The same things were measured in two ways. Each way mixes the same 11 hidden numbers, adds some noise and spreads widely along 6 directions of its own, which tell nothing about the thing.
In the rows, 128 means zero.
Some things both ways: the first way, then the second way.
[137 132 154 112 103 163 137 102 119 106 124 120 122  58  98 116  78 142
 101 134  98 116 117 131 147 168 118  89  66]
[129 144 139  94 157 164 115 133 139 145 101 106 178 143  99 142 135 154
 110]

[122 119 124 101  77 171 140  98 100 116 133 100 119 107 162 128 110 124
  97  84  82 169 106 104 157 118 136  94 112]
[148 132 143 106 107  66 127  98 131 144 130 143 124 162 153 161 177 132
 136]

[104 101 140 131 142 124 147 124 121 138 122 128 145 118 163 126 118 114
 122 129  88 152 111 122 145 104 128  74  82]
[130 140 138 142 110 151 125 103 133 104 118  91 113 137 137 145 128  74
 146]

[129  91 145 138  80  71  96 119  92 140 114 114 113  44   4 139 133 155
  75 136 108  73 153 169  75 152  87  67 109]
[ 83 136 119 145 120  96 119 197  95 157 108  81 174 118 110 154 114 113
 152]

[119 102 146 156 106  88 127 136  85 170 117 144 138  96 101 168 106 128
 131 119  80 171  94 120  92  78 119  74  95]
[109 133 113 134 116 108 129 135 143 104  99 136  95  89 118 110 113 103
 100]

[124 137 115  98 134 104  98  94 103 107 107 141 130 107 126 148 136 124
 104 103 123 137  87 152 144 100 132 147 133]
[126 124 111 143 141 169 116 157 136  71 101 109 120  99 114  95  95 120
 128]

[131 110 107  94 150 119 121 125 135 117  82 148 139  99 152 125 151 124
 103 139 121 105 138 136 148 135 116 118  85]
[ 90 132  95 131 141 137 123 173 131 107  88  98 121 109 122 109 109  98
 123]

[106 136 142 141  97 170 118  82 123 128 142  93 149 113 132 136  99 150
 125 141  88 124 111 143 141 158 132 102 122]
[141 119 177 158  76 125 168 142 114 153 177 144 104 104 141 118 122 131
 110]

[142  90 160 120 135 113 112 113 151 103 114  99 125 100 107  99 113 134
 106  99 131 103 140 113 129 142 106  91 113]
[152 132 198  75 166 142 126  81 143 114 174  86 169 175 137 158 168 156
 143]

[ 84  75 125 142 176 140 123  94 147 113 125 131 118 104 167  89 128 100
 124 104 123 128 126 127 161 148 145  77  91]
[151 151 166 149  78 104 138  86  90 153 134 136 127 147 133 162 133  84
 141]

[124  72  83  86 156 146 144 129 124 129 103 107 117  86 163 109 161  97
  73 139 118 103 142 145 165 141 113  78  82]
[138 151 171 160  93 109 112 127  87 153 166 125 147 154 100 151 113 101
 137]

[137 106  98 104 120 155 116 132 127 159 105 120 167 101 131 132 120 106
 106 187 125 107 107 120 128 182  92 127 111]
[105 122  89 139 146 155 120 129 126 149 141 156 124 110 105 103 114 148
 123]

[ 87 102 144  97 165 152 153 140 111 117 183 158 109 116 182 117 116  61
 146  69 119 192  45 112 217  80 168  97  70]
[141 137  96  93 159 178  77 133 113  93  86 132 161 135 105 121 133 140
 129]

[141  67 137 114 116  86  74  98 113  96 136 158 127  65  43  87 142 104
 130  82 148  93  87 124 126 132 108 159 137]
[113 103  98 133 138 130 151 143 135 140  92 146 114 147 129 113 142 113
 151]

[147 121 112 126  95 116 125  89 126 136  46 123 154  84 124 136 119 165
  70 161  72 102 155 142  90 146  89  87  91]
[ 93 136 127 120 119 105 104 139 166 130 117  94 137 144 139 170 112  99
 141]

[146  91  97  92  82 160 140 110 118 134 124  91 152  90 139 109 127 121
  89 160  67 102 112 152 141 156  97  90  91]
[119 130  92 143 162 146 120 132 152 107 128 122 118 133 130 113 112 138
 140]

[125 114 111 137 157 141 119  85 124 108  86 103 140 116 170 122 117 133
 123 138 115 136 121 133 137 126 126 123 122]
[128 133 168 101 152 130 122 134 137 137 173 106 146 102 140 145  93 144
 117]

[155 174  77 102 104 159 114 105  69 141  69  59 150 134 169 202 107 149
  89 171 117 162 108 134 106 132 110 155 172]
[159 153 148 159 132 137 156  76 154 109 148  71  97 104 149 126 112 126
 142]

[ 95 117 115 140 109 132 141 136  87 164 118 121 139 138 169 151 101  94
 121 148 101 192  69 118 130 115 115 100 104]
[151 145 105 126 116 121 115  90 105 119 121 150  93  78 141 126 128 119
 109]

[128  95  96 107 140 161 116  64  93  83 114 117 100  94 176 112 114  97
 122  67 128 156  62 136 162 131 156 146 122]
[158 151 176 130 108 149 129 109 145 109 157  95 125  87 119 121 109 153
  93]

[110 135 151 151  95 127 111  93 140 143 125 129 137 123 141 141  72 130
 123 102  80 178  82 118 113 127 128  83 103]
[129 120 175 105  77 153 105 102 140 106 163 146 127 135 143 148 133 126
 114]

[111  91 150 113 135 134 178 149 113 141 117 106 155 143 183 111 101  88
 114 164 121 140  63 135 163 139  96  96  62]
[172 147  96 128 153 142 136  91 132 138 105 145 122 149 160 156 148 130
 142]

[108 177 168 139 158 110 110 103 170 131  76 113 162 151 150 160 100 170
  99 159 127 122 138 138 131 132 112 105 120]
[136 122  97 100 170 116 128 131 141 114  91 141 131 141 166 140 131 139
 144]

[134 155 149 104 139 129 108 113 141 125  91 123 143 120 131 157 107 142
 100 125 146 126 108 120 144 135 115 134 124]
[144 135 130 102 141 112 134 128 146 130 137 140 123 136 140 122 157 163
  95]

[ 95 124  94 122  73 178 114  65  52 104 126 131  98  80 148 147 125 129
 122  78  92 162 101 136 141 150 171 128 119]
[151 177 151  89 125  85 102 121  99 121 135  92 174  75 119 153 144 155
  99]

[116 108 128 118 136 127 102 118 134 133 105 112 160 114 103 124 146 132
 112 181 158  64 124 154 138 188  93 143 128]
[139 141 105 117 173 114 137 152 101 165 160 137 152 118 141 129 138 165
 128]

[135 114 128 144 167  85 112 130 146 142  65 110 129 136 146 142 107 122
  96 131 139 159 108 118 117  84  92  99 124]
[ 91  57 141 117 109 174  95 152 136 115 100 149 124  96 117 119  46 126
 172]

[113 115 117 104 128 137  95  84 140 113 153 110 118  81 106 124 148 135
  90  93  93 106 142 152 159 116 139  84 132]
[122 132 140 129 132  62 117 177 100 143 174 164 149 159 125 129 127 147
 120]

Other things, the second way, with their names:
z302: [122 108 164 144  78 186 111 130 141 131 179 134 115 126 132 127  90 136
 127]
z277: [136 111  95 114 165 135 142 125 119 135  67 208 155 189 121 136 158 130
 147]
z745: [158 151 144 142  96 101 119 124  92 172 143 179 126 150 108 137 119 115
 107]
z938: [131 127 171 132 144  77 167 170 110 167 175 138 126  86 136 139 106 127
 105]
z372: [ 93  99 137 166  83 147 144 135 154 124 107 127 111 171 132 140 123  79
 164]
z308: [136 148 168 101 129 141 100 136 104 138 183 106 177 140 131 165 133 132
 130]
z420: [146 178 127 142 148  99 151 116 123 122 160 105 112 108 144 127 143 114
  92]
z652: [134 144 105 146 116 112 133 152 162 123 131  92 100 101 159 132 130 143
 113]
z154: [186 122 207 133  98 138 145  91 113 118 175 202 137 133 104 128 131 142
 108]
z402: [162 168 115 131 144 107 145  79 121 113  82 119 133 144 153 151 147 112
 137]
z579: [125 138 140 100 160 108 131 127 154 108 178 146 126 121 136 108 148 185
  76]
z72: [155 132 140 119 123 115 110 133 157 103 109 164 136 122 120 127  95 166
 103]
z338: [140 126 131 142 140 134 141  91 128 132 124 133 130 127 123 140 119 115
 164]
z363: [134 152  80 148 173  87 140 142 153 115  75 137 131 156 147 147 110 108
 145]
z596: [105 129  69 135 117 149 141 110 168  98  66 122  73 117 128  84 161 122
  99]
z556: [132 121 129 148  99 149 133 115  94 106 119 122 142 148 145 154 160  90
 178]
z53: [106 127  82 131 130 126 129 147 163 126 119 119  96  75 120  89 134 166
  94]
z38: [112 137 125 123 133 143 110 123 140  75 139 109 123  84 118 102 119 143
 106]
z226: [149 114 140 116 145 134 133 111 126 128  97 194 138 149  89 107 122 145
 118]
z643: [104 139  90 150 106 152 112 118 103 155 121 147 126  94  99 129 128 113
 122]
z2: [132 135 139 128 101  80 114 142 127 170 145 168 126 133 121 142 110 145
 104]
z233: [136 162  87 117 154 104 134  96 134 111 109 106  98 137 182 146 152  93
 128]
z172: [140 104 186 131  86 134 129 154 104 142 162 172 166 119 115 156 116 133
 143]
z460: [125 137 178 135  84 118 141 158 147 127 158  68 134 101 119 136 149 125
 116]
z261: [147 167 129 104 170  75 136 103 172  78 152 152 104 153 147 118 158 125
  73]
z959: [155 170 141 128 137 143  95  98 113  99 153 123 114 113 104 107  95 115
  91]
z942: [141 121 145 115 102 110 102  99 118 119 136 159 129 118 118 127 117 143
 137]
z361: [120 134 136 153  97 120 128 152 127 191 124 155 123 140 101 133  79 107
 117]
z752: [125 167  68 106 179 134  96  95 164  86 102  56 119 147 160 141 159 127
 138]
z511: [113 140  42 139 140 105 148 116 123 175  78 138 104 139 140 116 169 127
 138]
z715: [157 119 180 114 135 118 107 113 115 146 187 207 152 155 114 143  94 160
 119]
z111: [124 110 156 109 120 163 108 122 135 127 137 132 148 149 129 151 117 133
 145]
z232: [133 116 187  95 120 141 127 145 126 173 156 142 157  99 119 142  90 168
  99]
z973: [138 151 133 118 103 162  96 121 133 128 143 106 132 116 130 139 121 141
 106]
z835: [116  94  98 128 153 152 131 134 142 106  88 169 113 114 109  88 104 143
 137]
z966: [201 176 174 110 141 109 132 102 107 129 184 124 139 157 154 151 168 150
  95]
z517: [100 118  98 150 126 144 129 162 127 121 112 133 118 125 126 125 123  97
 137]
z568: [119 105 133 130 120 120 151 143 137 121 127 177 103 110 110  89 140 148
  94]
z413: [113 123 162 128  85 154 113 136 138 130 159  96 130 137 139 146 116 108
 141]
z837: [116  92 123 125 122 207  88 131 105 122 111 115 126  93  87 107  89 117
 161]
z108: [128 160  91  87 146 116  84 106 148 128 114 108 137 153 145 148 157 147
 116]
z79: [115 141 146 146 109 162 131 140 162  98 135  54  89 106 132 111 103  88
 111]

Some of these things the first way, each followed by its name:
[113  55 104 106 160 105 126 140 140 151  56 169 162 106 150  92 148  75
  94 176 172  78 110 120 123 211  78 130  76] -> z643
[118  78 119 106 158 108 139 167 107 148 106 130 133 133 171 138 143  82
 127 131 150 141  85 125 147 118 112 115  89] -> z308
[126 112 139 104  96 138 130  97  67 119 108 134 135  95 131 156 139 141
 119  87 116 131 101 121 139 116 143 137 121] -> z460
[141  62 132 110 115 132 146 154 100 164 111 126 143 107 137 136 126  94
 125 125 133 126  69 115 133 136 100 112  87] -> z53
[118 132 120 110 138 131 126  71  85  97 138 116 128  96 154 141 113 124
 115  93  74 166  89 150 148  82 161 104 120] -> z363
[ 80  72 170 178 169  87 108  97 157 124 151 143 141 114 116  89 114 110
 153 104 107 130 101 133 134 113 133  72 100] -> z233
[136  60 130 133  78 127 125 136  97 148 167 123 102  68  82 112  94  86
 127  91  89 159  52 128 127 113 109  75  81] -> z108
[114 104 132  97 145 108 137 132 115 131 117 145 155 123 159 125 131  96
 112 125 113 142  94 120 148 113 120 108  94] -> z517
[161 165  97  80  43 155 109  76 111 111  99 104 147  83 122 138  93 154
  65 135  49 139 129 128 107 153 107 112 119] -> z372
[142  66 111 122 114 136 138 139 124 150 132  98 126 116 153 111  99  80
 120 130 106 150  47 138 138 128  96  92  83] -> z302
[120  72 133 147 125 102 114 110 104 143 110 119 151  96  99 118 128 119
 120 142 121 111 111 129 103 142 101 106 123] -> z338
[112  86 125 130 126 127 157 167  69 171 151 111 146 123 161 163 121  95
 152 143  90 171  78 127 130  95 132  80  87] -> z420
[120  88 109 100 144 144 148 148 128 139  95 124 142 109 152 103 143  95
  91 166 135 118 119 115 173 136  87 111  86] -> z837
[102  92 110 147 176 128 100  96 148 135 132 139 121  76 112 115 135 113
 121 128 107 120 118 154 154 111 132  82 103] -> z959
[127  92 148 135 130 102 106  93 146 110 120 125 122  93 102  94  95 113
 106 101 118 129  93 131 126 134 107  95 103] -> z111
[120 102  99  94  48 168 149  90  82 113 101 118 145 100 167 110 135 131
  99 138  71 114 106 149 143 174 114 123  84] -> z172
[137  99 100  99 101 173 148  71 111  99 103 109 107  87 185 111 113 121
  93  90  76 138  81 161 166 129 137  97  72] -> z72
[142  70 113 142 147 136 133 143  87 159 133 129 122  61  99 139 115  96
 142 143 112 144  74 133 138  94 115  96  86] -> z361
[147  73 101 120 122 117 129 134 108 144 125  93 115  97 127 121 112  89
 101 124 101 154  75 140 127  99  96  85 103] -> z715
[155 113  98  82 111 139 122 128 126 127  84 117 144 107 149 128 130 116
  91 145 120 118 113 123 138 145  94 132 105] -> z835
[102 123 163 172 139  93  91  49 126  97 102 114 153  82  61 110 126 183
 108 145 105  81 166 156 106 135 114 104 146] -> z938
